The groups are shells around one centre, one inside the other: the same stretched ball of 6 dimensions in 6 sizes.
Known rows, each followed by its group:
[-1.45 -0.74  0.50 -2.44  4.41 -1.32  1.17  0.44 -0.85 -0.31 -0.25  0.48
 -2.86  0.58 -0.05  4.22 -1.17  0.48  2.96 -1.31 -0.99  1.14  1.79 -0.56
 -2.00]
V
[ 0.91 -3.14  0.47 -1.00 -3.16  1.57  0.02  1.08  2.23 -0.19  0.31 -0.14
  1.42 -1.31  0.99 -3.51 -0.87  1.73 -3.57 -2.94 -4.92  1.93 -0.68  2.21
  1.93]
V
[ 0.84 -0.84  0.82 -1.57 -0.78  0.34  1.59  0.24  1.20  1.17  0.34  0.43
  0.05 -0.98  2.18  0.24  1.47  2.46 -2.10 -1.11 -3.75  1.03  0.01 -0.05
 -0.46]
L
[-0.45 -1.69 -0.60 -3.05 -0.62 -1.32  0.35  0.63  0.65  1.09 -0.67  1.70
 -1.52 -0.83  0.20 -0.19  0.37  0.06 -1.18 -1.56 -3.04  0.60 -0.10  0.75
  0.65]
N
[ 0.62 -3.17  2.91  0.42 -0.84  3.84  0.79  0.57  1.97 -1.81  2.02 -2.56
  2.46 -0.55  1.58 -1.96 -2.66  3.44 -2.15 -4.18 -4.29  3.40  0.55  1.90
  0.09]
N
[ 0.80 -1.64 -0.95 -0.84 -1.13  0.33  0.60  0.80  1.69 -0.10 -0.73  0.03
 -0.59 -1.30  0.20 -1.75 -0.62  0.11 -2.19 -2.27 -4.08  1.60  1.22  0.89
  1.29]
V
[ 0.66  0.50 -1.49 -1.08  0.68 -0.17  1.96  0.45  1.19  0.69 -1.62  0.15
 -1.66 -0.90  0.75  0.91  1.00 -0.05 -0.56 -1.01 -3.22  1.34  2.45 -0.88
 -0.43]
L
[ 0.01 -3.72  2.39 -2.14  0.72 -1.23 -0.46  0.90 -0.15 -0.15  2.05  1.29
 -0.46 -0.34  1.20  0.87 -1.28  3.25 -0.86 -1.39 -2.90  0.34 -2.09  1.61
  0.12]
N
[ 1.02 -1.14  0.53 -0.82 -0.57  0.57  1.33  0.22  1.36  0.39  0.39 -0.16
 -0.17 -1.19  1.49 -0.40  0.36  1.80 -2.27 -1.75 -3.89  1.39  0.83  0.16
  0.03]
M
[ 0.12 -3.28  2.38 -1.94  0.43 -0.53 -0.03  0.84  0.17 -0.06  1.82  0.89
 -0.01 -0.32  1.54  0.75 -0.90  3.41 -0.97 -1.47 -3.09  0.69 -1.78  1.41
 -0.12]
V
[ 1.16 -0.78 -0.09 -0.09  1.34  0.16  1.40  0.87  0.97 -0.39 -0.31 -0.33
 -0.89 -0.61  1.19  1.09 -0.35  1.64 -0.39 -1.01 -3.35  1.40  1.51 -0.21
 -0.43]
M
[ 0.78 -1.99  0.07 -0.84 -1.00  0.48  0.58  0.54  1.50 -0.14  0.18 -0.11
 -0.26 -1.27  0.61 -1.51 -0.73  0.96 -2.41 -2.41 -4.02  1.55  0.75  0.97
  0.98]
E
[ 0.43 -2.00  0.55 -2.52 -1.05 -0.99  0.49  0.81  0.75  1.25  0.24  1.70
 -0.40 -0.84  1.58  0.00  1.03  2.17 -1.82 -0.78 -3.56  0.31 -1.40  0.81
  0.36]
E
[-0.05 -1.95  1.07 -0.56 -0.10  2.38  1.03  0.32  1.58 -1.07  0.52 -1.68
  0.53 -0.64  0.51 -1.11 -1.92  1.15 -1.28 -3.75 -3.57  2.91  1.80  1.03
  0.02]
L
[-0.04 -2.33  0.30 -1.43  4.47 -3.27 -0.21  1.32 -1.19 -0.89  0.41  1.60
 -3.36  0.18 -0.14  3.81 -2.01  1.30  2.21 -0.05 -1.55 -0.18  0.16  0.21
 -0.58]
V
[ 0.14 -1.30  1.02 -1.67 -0.79  1.09  1.34  0.06  1.29  0.55  0.48 -0.24
  0.19 -0.88  1.42 -0.43  0.29  1.73 -1.93 -2.40 -3.58  1.75  0.62  0.42
 -0.28]
M
[ 0.78 -0.23 -1.21 -2.53  1.06 -3.22  1.09  0.88 -0.03  1.90 -1.13  2.78
 -2.71 -0.76  1.33  2.51  2.30  1.10 -0.29  1.22 -2.76 -0.82 -0.31 -0.82
 -0.37]
E
[ 0.04 -0.67  0.92 -0.79  5.01 -1.30  1.40  0.84 -0.77 -0.78  0.28  0.11
 -2.43  0.51  0.99  4.85 -1.06  2.15  2.76 -0.19 -1.49  0.85  1.53 -0.91
 -2.24]
N
[ 0.40 -1.49  0.02 -2.52 -1.94 -0.18  0.87  0.72  1.33  1.47 -0.39  1.31
  0.00 -1.00  1.56 -0.84  1.45  1.61 -2.31 -1.21 -3.90  0.80 -0.80  0.72
  0.53]
L
[ 0.55 -2.73  2.01 -1.04 -0.99  1.39  0.58  0.51  1.32 -0.28  1.47 -0.46
  1.03 -0.80  1.60 -1.07 -0.88  2.91 -2.29 -2.62 -3.96  1.81 -0.49  1.39
  0.24]
M
[-0.04 -1.45 -0.35 -2.22 -1.36  0.06  0.79  0.27  1.33  0.82 -0.44  0.62
 -0.69 -1.17  0.45 -1.20  0.26  0.20 -2.16 -2.35 -3.63  1.34  0.67  0.70
  0.72]
N
[-1.10 -1.58  1.03 -2.61  3.07 -1.13  0.75  0.80 -0.58 -0.07  0.17  0.88
 -1.84  0.50  0.57  3.30 -0.85  1.55  2.04 -1.13 -1.58  0.92  0.28  0.15
 -1.47]
M
[ 0.99 -2.84  0.01 -1.96 -2.98 -0.36 -0.12  1.12  1.63  0.92  0.07  1.46
  0.39 -1.41  1.21 -2.46  0.48  1.75 -3.48 -1.52 -4.61  0.64 -1.64  1.77
  1.85]
N
[ 1.25 -1.10 -0.64 -1.31 -2.15 -0.02  1.06  0.38  1.80  1.12 -0.42  0.70
 -0.32 -1.69  1.24 -1.70  1.18  0.92 -3.38 -1.51 -4.44  0.96  0.45  0.40
  1.05]
J
[ 1.30 -1.69  1.09  0.17  1.36  0.17  1.00  0.58  0.78 -0.75  1.02 -0.52
 -0.59 -0.80  1.34  0.83 -1.04  2.46 -1.08 -1.45 -3.46  1.31  0.96  0.20
 -0.31]
V
[-0.44 -1.04  0.09 -2.29  0.00  0.61  1.23  0.81  0.99  0.53 -0.81  0.32
 -0.29 -0.18  1.02  0.54  0.30  1.14 -0.13 -1.77 -3.02  1.68  0.53  0.44
 -0.48]
E
[ 0.98 -1.08  0.85 -0.08  1.60  0.59  1.42  0.69  0.82 -0.60  0.40 -0.68
 -0.47 -0.45  1.47  1.35 -0.65  2.35 -0.30 -1.33 -3.23  1.60  1.28 -0.09
 -0.82]
E
[ 0.03 -1.97 -0.72 -0.46  1.64  0.47  0.37  1.66  0.90 -1.56 -1.08 -0.53
 -0.99 -0.03 -0.36  0.33 -2.49  0.27  1.01 -2.16 -2.95  2.13  1.67  1.03
  0.37]
J
[ 1.29 -3.08  1.35 -0.30 -2.67  2.07  0.34  0.77  2.22 -0.49  1.14 -0.80
  1.77 -1.37  1.49 -3.13 -1.05  2.59 -3.78 -3.05 -4.97  2.11 -0.44  1.94
  1.44]
J
[ 0.40 -1.97  1.55 -0.82 -0.80  2.53  1.20  0.96  1.68 -0.45  0.43 -1.09
  1.63 -0.28  1.86 -0.72 -0.65  2.92 -1.20 -2.54 -3.92  2.54  0.11  1.16
 -0.29]
N
[ 0.11 -2.85  1.12 -1.87  0.44 -0.49  0.02  1.41  0.42 -0.17  0.50  0.96
 -0.19 -0.11  1.15  0.65 -0.85  2.57 -0.23 -1.18 -3.10  0.88 -1.29  1.37
  0.13]
L
[-0.08 -2.95  1.57 -2.10 -0.69  0.29  0.14  0.85  0.83  0.10  0.97  0.59
  0.36 -0.48  1.20 -0.48 -0.72  2.45 -1.42 -2.12 -3.45  1.26 -1.19  1.56
  0.35]
M
[ 0.73 -1.10  0.28 -2.42  0.77 -2.62  0.85  0.54 -0.06  1.61  0.27  2.32
 -1.92 -0.83  1.71  2.10  1.70  2.16 -0.99  0.53 -2.90 -0.62 -0.95 -0.34
 -0.43]
L
[ 0.21 -1.03 -0.77 -1.78  2.11 -1.67  0.77  1.60  0.05  0.21 -1.26  1.44
 -1.91  0.11  0.76  2.53  0.07  1.21  1.42  0.15 -2.45  0.45  0.21 -0.01
 -0.53]
L
[ 1.24 -0.72 -0.91 -2.26 -0.26 -2.70  0.91  0.87  0.47  1.96 -0.72  2.62
 -1.88 -1.14  1.65  1.19  2.37  1.56 -1.62  0.90 -3.46 -0.73 -0.85 -0.35
  0.25]
J
[ 0.65 -1.76 -0.30 -0.17  0.91  0.98  0.73  1.71  1.25 -1.21 -0.87 -0.61
 -0.13 -0.11  0.62  0.15 -1.62  1.39  0.33 -1.71 -3.46  2.09  1.10  0.92
  0.19]
J
[-0.88 -2.14  1.54 -1.74  4.70 -1.64  0.38  0.88 -1.13 -1.07  0.93  0.56
 -2.43  0.65  0.23  4.16 -2.23  1.87  2.77 -1.09 -1.21  0.81  0.54  0.18
 -1.61]
L
[ 0.13 -1.34  0.53 -2.51  2.20 -2.90  0.63  0.58 -0.62  1.03  0.43  2.17
 -2.53 -0.39  1.13  3.07  0.69  1.86  0.28  0.27 -2.18 -0.50 -0.57 -0.33
 -0.82]
M
[ 0.29 -2.28  1.77 -0.93  1.97  0.19  0.67  1.17  0.23 -0.80  0.95 -0.08
 -0.19  0.17  1.49  1.88 -1.30  3.17  0.62 -1.24 -2.77  1.35 -0.26  0.72
 -0.90]
J
[-0.78 -1.73  0.84 -2.31  3.89 -1.99  0.49  1.19 -0.95 -0.29  0.11  1.30
 -2.33  0.66  0.56  4.06 -1.05  1.80  2.65 -0.33 -1.41  0.44 -0.04  0.08
 -1.46]
E
[ 1.09 -1.69  0.39  0.30  0.78  0.93  0.94  0.82  1.26 -1.08  0.27 -0.96
 -0.30 -0.77  0.81 -0.15 -1.51  1.61 -1.04 -2.10 -3.68  1.93  1.52  0.54
  0.15]
M
[-0.35 -0.64  0.52 -0.53  2.79  1.12  1.65  0.24  0.59 -1.11 -0.07 -1.44
 -1.26 -0.10  0.24  1.81 -1.73  0.63  1.04 -2.65 -2.33  2.48  3.03 -0.31
 -1.33]
V
[-0.91 -1.96 -0.16 -1.31  2.97 -0.06  0.36  1.43  0.14 -1.53 -0.81 -0.27
 -1.64  0.48 -0.62  1.77 -2.74  0.19  2.31 -2.20 -2.01  1.99  1.65  0.83
 -0.43]
J
[-0.97 -0.99  1.14 -3.22  1.91 -1.38  1.18  0.01 -0.39  1.11  0.48  1.30
 -1.86 -0.12  1.06  2.85  0.63  1.51  0.55 -1.05 -1.87  0.52  0.14 -0.34
 -1.50]
V
[-1.31 -0.03 -0.59 -3.50  2.94 -2.30  1.34  0.33 -0.64  1.19 -1.13  1.78
 -3.25  0.12  0.19  3.77  0.79 -0.14  1.97 -0.47 -1.30  0.34  1.21 -0.92
 -1.57]
N
[ 0.79 -0.68 -0.33 -0.24  0.82  1.19  1.55  1.14  1.37 -0.53 -0.96 -0.76
 -0.20 -0.32  1.13  0.57 -0.44  1.40 -0.05 -1.49 -3.47  2.07  1.71  0.07
 -0.43]
E
[ 0.05 -2.09  1.80 -0.51  1.48  1.89  1.03  1.14  0.86 -1.30  0.64 -1.25
  0.68  0.29  1.37  1.01 -1.83  2.87  0.61 -2.32 -3.02  2.47  0.62  0.92
 -0.96]
J
[-0.70 -0.24 -0.41 -2.39  4.73 -2.76  1.20  0.99 -1.11  0.29 -0.98  1.61
 -3.54  0.57  0.38  5.16 -0.02  0.75  3.30  0.46 -1.04  0.11  1.16 -1.07
 -1.97]
E

New rows. What belongs after each?
[ 0.84 -2.66  0.19 -0.40  1.55 -0.70 -0.05  1.70  0.48 -1.19  0.07  0.37
 -0.94 -0.27  0.49  0.74 -1.95  1.84  0.18 -1.08 -3.20  1.02  0.03  1.12
  0.48]
E
[ 1.67 -3.06  0.86  0.33 -1.59  1.31  0.15  1.09  1.90 -0.96  0.93 -0.67
  1.03 -1.29  1.18 -2.45 -1.55  2.43 -3.11 -2.47 -4.79  1.80 -0.13  1.76
  1.50]
V
[-0.29  0.42 -1.54 -2.04  2.92 -1.51  1.64  1.14  0.01  0.55 -2.13  1.10
 -2.70  0.21  0.47  3.43  0.68  0.05  2.25  0.07 -1.92  0.79  1.82 -1.02
 -1.32]
L
[-0.69 -3.45  2.59 -0.77  0.92  2.27  0.21  0.48  0.88 -1.95  1.83 -1.75
  0.71 -0.11  0.28 -0.55 -3.55  2.06 -0.42 -4.28 -3.01  2.96  0.82  1.88
 -0.15]
V
[-0.19 -0.12 -0.90 -2.08  0.66 -0.04  1.61  0.82  0.90  0.75 -1.59  0.54
 -1.19 -0.27  0.83  1.24  0.82  0.42  0.31 -1.09 -2.83  1.41  1.38 -0.29
 -0.67]
M
[-0.13 -1.48  1.47 -1.17  3.26 -0.82  0.99  0.20 -0.34 -0.56  1.16 -0.02
 -1.87 -0.16  0.73  2.86 -1.29  1.84  0.79 -1.48 -2.05  1.05  1.18 -0.22
 -1.36]
J
[-0.45 -3.50  1.08 -0.82  0.69  1.51 -0.24  1.50  0.99 -1.97  0.40 -0.96
  0.37  0.08 -0.13 -0.77 -3.46  1.39  0.22 -3.40 -3.18  2.60  0.43  2.19
  0.60]
L
[-0.26 -3.23  0.81 -1.47  3.19 -1.86 -0.57  1.80 -0.62 -1.31  0.46  1.10
 -1.85  0.44  0.02  2.43 -2.63  1.87  1.91 -0.86 -2.05  0.57 -0.62  1.28
 -0.12]
J
[-0.83 -2.48  1.17 -0.95  4.00  0.19  0.29  1.65 -0.30 -2.05  0.15 -0.57
 -1.12  1.01  0.05  2.88 -3.27  1.79  3.10 -1.89 -1.74  2.00  0.92  0.96
 -1.16]
V
[ 0.13 -2.04  0.77 -1.69 -0.89  0.53  0.66  0.29  1.20  0.23  0.55  0.09
 -0.12 -1.01  0.83 -0.99 -0.45  1.30 -2.10 -2.57 -3.63  1.54  0.31  0.97
  0.44]
M
[-0.69 -1.66 -0.06 -0.69  3.98 -0.27  0.56  1.05 -0.10 -1.89 -0.42 -0.68
 -2.27  0.34 -0.81  2.36 -3.15  0.01  2.44 -2.27 -1.78  1.99  2.54  0.34
 -0.74]
N
[ 0.04 -1.69  1.96 -1.42 -1.58  2.85  1.50  0.14  1.83  0.16  0.89 -1.19
  1.70 -0.66  1.93 -1.24 -0.07  2.63 -2.20 -3.23 -3.97  2.67  0.36  0.96
 -0.43]
N
[-0.08 -3.09  1.34 -2.09  1.67 -1.88 -0.32  1.07 -0.36 -0.21  1.14  1.51
 -1.45 -0.19  0.69  1.64 -1.28  2.29  0.11 -0.94 -2.51  0.20 -1.27  1.13
 -0.01]
M
[ 0.46 -2.26  0.02 -1.63  2.36 -2.80 -0.10  1.38 -0.46 -0.12  0.12  1.89
 -2.41 -0.27  0.47  2.33 -0.82  1.59  0.64  0.06 -2.45 -0.25 -0.58  0.47
  0.05]
M
[ 1.12 -0.22 -0.57 -1.56 -1.31  0.05  1.72  0.59  1.55  1.50 -0.89  0.80
 -0.27 -1.14  1.94 -0.15  2.11  1.57 -2.16 -0.62 -4.01  0.90  0.39 -0.27
 -0.02]
L
[ 0.05 -3.29  2.95 -1.66  0.32  0.38  0.21  0.55  0.38 -0.30  2.26  0.17
  0.52 -0.34  1.69  0.45 -1.21  3.66 -1.22 -2.12 -3.19  1.21 -1.41  1.43
 -0.34]
N
[-0.35 -1.08 -0.05 -1.34  0.75  1.34  1.27  1.01  1.15 -0.47 -0.96 -0.63
 -0.23 -0.01  0.59  0.50 -0.87  0.84  0.49 -2.28 -2.98  2.35  1.51  0.51
 -0.51]
M
[ 0.14 -3.08  0.76 -0.95 -1.38  2.14  0.14  1.49  1.81 -1.03  0.00 -0.76
  1.38 -0.36  0.71 -2.07 -1.94  1.80 -1.31 -3.14 -4.08  2.58 -0.15  2.20
  1.01]
V
[ 0.23 -2.18  1.26 -1.69 -1.58  1.42  0.82  0.60  1.53  0.30  0.57 -0.13
  0.99 -0.75  1.53 -1.25 -0.11  2.27 -2.16 -2.49 -3.95  1.85 -0.39  1.25
  0.28]
M
[ 0.71 -0.45 -1.26 -1.09  1.73 -1.14  1.19  1.43  0.55  0.16 -1.55  0.89
 -1.80 -0.24  0.81  1.95  0.29  0.87  0.80  0.00 -2.86  0.75  1.10 -0.34
 -0.39]
E
[-0.04 -0.38 -0.36 -3.18  0.72 -2.35  1.23  0.33  0.02  2.00 -0.59  2.31
 -2.23 -0.68  1.28  2.19  2.10  1.04 -0.47  0.13 -2.54 -0.27 -0.18 -0.63
 -0.71]
M
[-0.50 -0.78  1.62 -1.59  2.71  0.43  1.70  0.24  0.04 -0.15  0.61 -0.42
 -0.92  0.22  1.38  2.97 -0.43  2.24  1.17 -1.59 -2.08  1.66  1.22 -0.41
 -2.04]
L
[-0.57 -1.03 -1.49 -3.38  2.89 -4.43  0.18  1.10 -1.02  1.15 -1.30  3.25
 -4.19 -0.17 -0.28  3.49  0.50 -0.32  1.65  0.71 -1.54 -0.94 -0.02 -0.37
 -0.30]
N
[ 0.73 -0.18 -1.27 -2.61  0.41 -2.83  1.17  0.68  0.26  2.05 -1.15  2.60
 -2.47 -0.97  1.27  1.84  2.41  0.80 -0.86  0.79 -2.97 -0.60 -0.12 -0.74
 -0.16]
M
[ 0.26 -0.97  0.50 -1.64  2.61 -2.08  1.00  0.11 -0.36  0.41  0.61  1.07
 -2.61 -0.64  0.77  2.75 -0.02  1.31  0.04 -0.58 -2.25  0.17  0.90 -0.61
 -0.95]
V
[ 0.08 -2.17  1.07 -1.63  1.69 -1.49  0.33  0.19 -0.11 -0.08  1.23  0.80
 -1.88 -0.75  0.46  1.34 -1.05  1.42 -0.69 -1.58 -2.59  0.53  0.32  0.39
 -0.19]
N
[ 0.52 -1.93 -0.85 -2.21 -0.26 -1.98  0.09  1.30  0.57  0.81 -0.76  2.06
 -1.56 -0.80  0.58  0.18  0.38  0.86 -1.03 -0.41 -3.34  0.05 -0.73  0.78
  0.93]
M
[ 1.20 -0.66  0.32  0.20  0.49  1.75  1.80  0.88  1.60 -0.52 -0.34 -1.20
  0.37 -0.53  1.69  0.33 -0.24  2.18 -0.77 -1.62 -3.80  2.22  1.64 -0.02
 -0.59]
V
[-0.17 -3.30  0.60 -1.12  0.11  0.86 -0.26  1.54  1.04 -1.34  0.11 -0.27
  0.15 -0.16  0.05 -0.93 -2.60  1.31 -0.30 -2.79 -3.39  2.06 -0.01  2.06
  0.89]
E
[-0.46 -1.23  1.47 -0.45  3.75  1.39  1.47  0.99  0.19 -1.65  0.23 -1.48
 -0.56  0.77  0.88  3.02 -2.20  2.18  2.50 -2.05 -2.00  2.53  1.93  0.05
 -1.98]
V
[-0.37 -1.69  1.73 -0.78 -0.24  3.65  1.54  0.60  1.78 -1.01  0.36 -2.14
  1.70 -0.03  1.32 -0.70 -1.49  2.19 -0.55 -3.74 -3.54  3.51  1.40  1.07
 -0.75]
N
[ 0.25 -2.69 -0.22 -2.74  0.02 -2.56 -0.42  1.60  0.11  0.82 -0.29  2.67
 -1.50 -0.47  0.74  0.70  0.17  1.59 -0.57 -0.05 -3.06 -0.37 -1.94  1.21
  0.87]
N
[ 0.25 -3.28  1.89 -1.61  0.30 -0.51 -0.13  0.76  0.36 -0.29  1.64  0.68
 -0.27 -0.58  1.07  0.17 -1.28  2.71 -1.30 -1.82 -3.24  0.83 -1.19  1.45
  0.30]
M
[-0.73 -0.35 -0.09 -2.06  1.35  0.85  1.70  0.88  0.75  0.20 -1.27 -0.13
 -0.67  0.28  0.91  1.76  0.09  0.93  1.27 -1.62 -2.47  2.02  1.45 -0.11
 -1.28]
V
[ 0.53 -2.80  1.12 -1.31  2.83 -2.79 -0.27  0.97 -0.72 -0.47  1.36  1.55
 -2.36 -0.38  0.60  2.50 -1.46  2.25  0.30 -0.32 -2.36 -0.27 -0.72  0.57
 -0.15]
N
[-0.34 -0.27  0.59 -0.99  3.77  0.24  1.82  0.80 -0.02 -0.65 -0.43 -0.56
 -1.48  0.54  0.99  3.67 -0.81  1.63  2.43 -1.08 -1.86  1.78  2.06 -0.72
 -2.14]
L
[-1.07 -3.80  1.35 -1.50  3.19 -0.72 -0.76  1.48 -0.47 -2.07  0.88  0.13
 -1.48  0.56 -0.71  1.65 -4.04  1.26  2.02 -2.51 -1.86  1.52  0.07  1.82
 -0.03]
N
[ 0.02 -3.90  0.34 -1.87  0.59 -1.74 -1.09  1.74  0.14 -0.73  0.39  1.57
 -1.21 -0.34 -0.14 -0.07 -2.19  1.37 -0.29 -1.42 -3.04  0.45 -1.43  2.10
  1.35]
N
[ 0.97 -2.85  1.94  0.02 -0.01  1.33  0.47  0.56  1.22 -1.12  1.72 -1.04
  0.63 -0.88  1.23 -0.86 -1.90  2.79 -2.03 -2.74 -3.93  1.94  0.29  1.29
  0.32]
L
[ 0.68 -1.86 -0.31 -0.04 -0.32  1.47  0.72  0.87  1.76 -1.12 -0.38 -1.12
 -0.09 -0.94  0.12 -1.57 -1.84  0.45 -1.50 -2.99 -3.95  2.43  1.89  1.05
  0.90]
J
[ 1.14  0.18 -1.75 -0.41  0.20  0.12  1.73  0.63  1.56  0.28 -1.64 -0.14
 -1.39 -1.15  0.59  0.00  0.52 -0.15 -1.18 -1.25 -3.70  1.52  2.59 -0.56
  0.17]
N
[ 0.59 -0.58 -0.98 -2.83  1.20 -3.70  0.80  0.75 -0.29  1.94 -0.77  3.07
 -3.00 -0.81  1.12  2.57  2.09  1.01 -0.35  1.15 -2.58 -1.09 -0.58 -0.69
 -0.26]
E
[ 0.69 -0.65 -1.55 -0.79  0.79 -0.04  1.14  1.60  1.19 -0.20 -1.94  0.26
 -1.06 -0.31  0.55  0.63 -0.18  0.45  0.36 -0.82 -3.33  1.47  1.45  0.15
  0.13]
V
[ 0.63 -0.73 -1.25 -2.06  2.12 -3.14  0.70  1.46 -0.25  0.94 -1.29  2.44
 -2.81 -0.28  0.86  2.94  1.00  1.06  0.93  1.12 -2.46 -0.54 -0.14 -0.45
 -0.35]
L
[-0.52 -3.93  2.85 -0.28  3.55  0.83 -0.30  1.33 -0.22 -2.80  2.01 -1.24
 -0.22  0.69  0.24  1.83 -4.53  2.96  1.83 -2.89 -2.17  2.24  0.22  1.79
 -0.73]
N
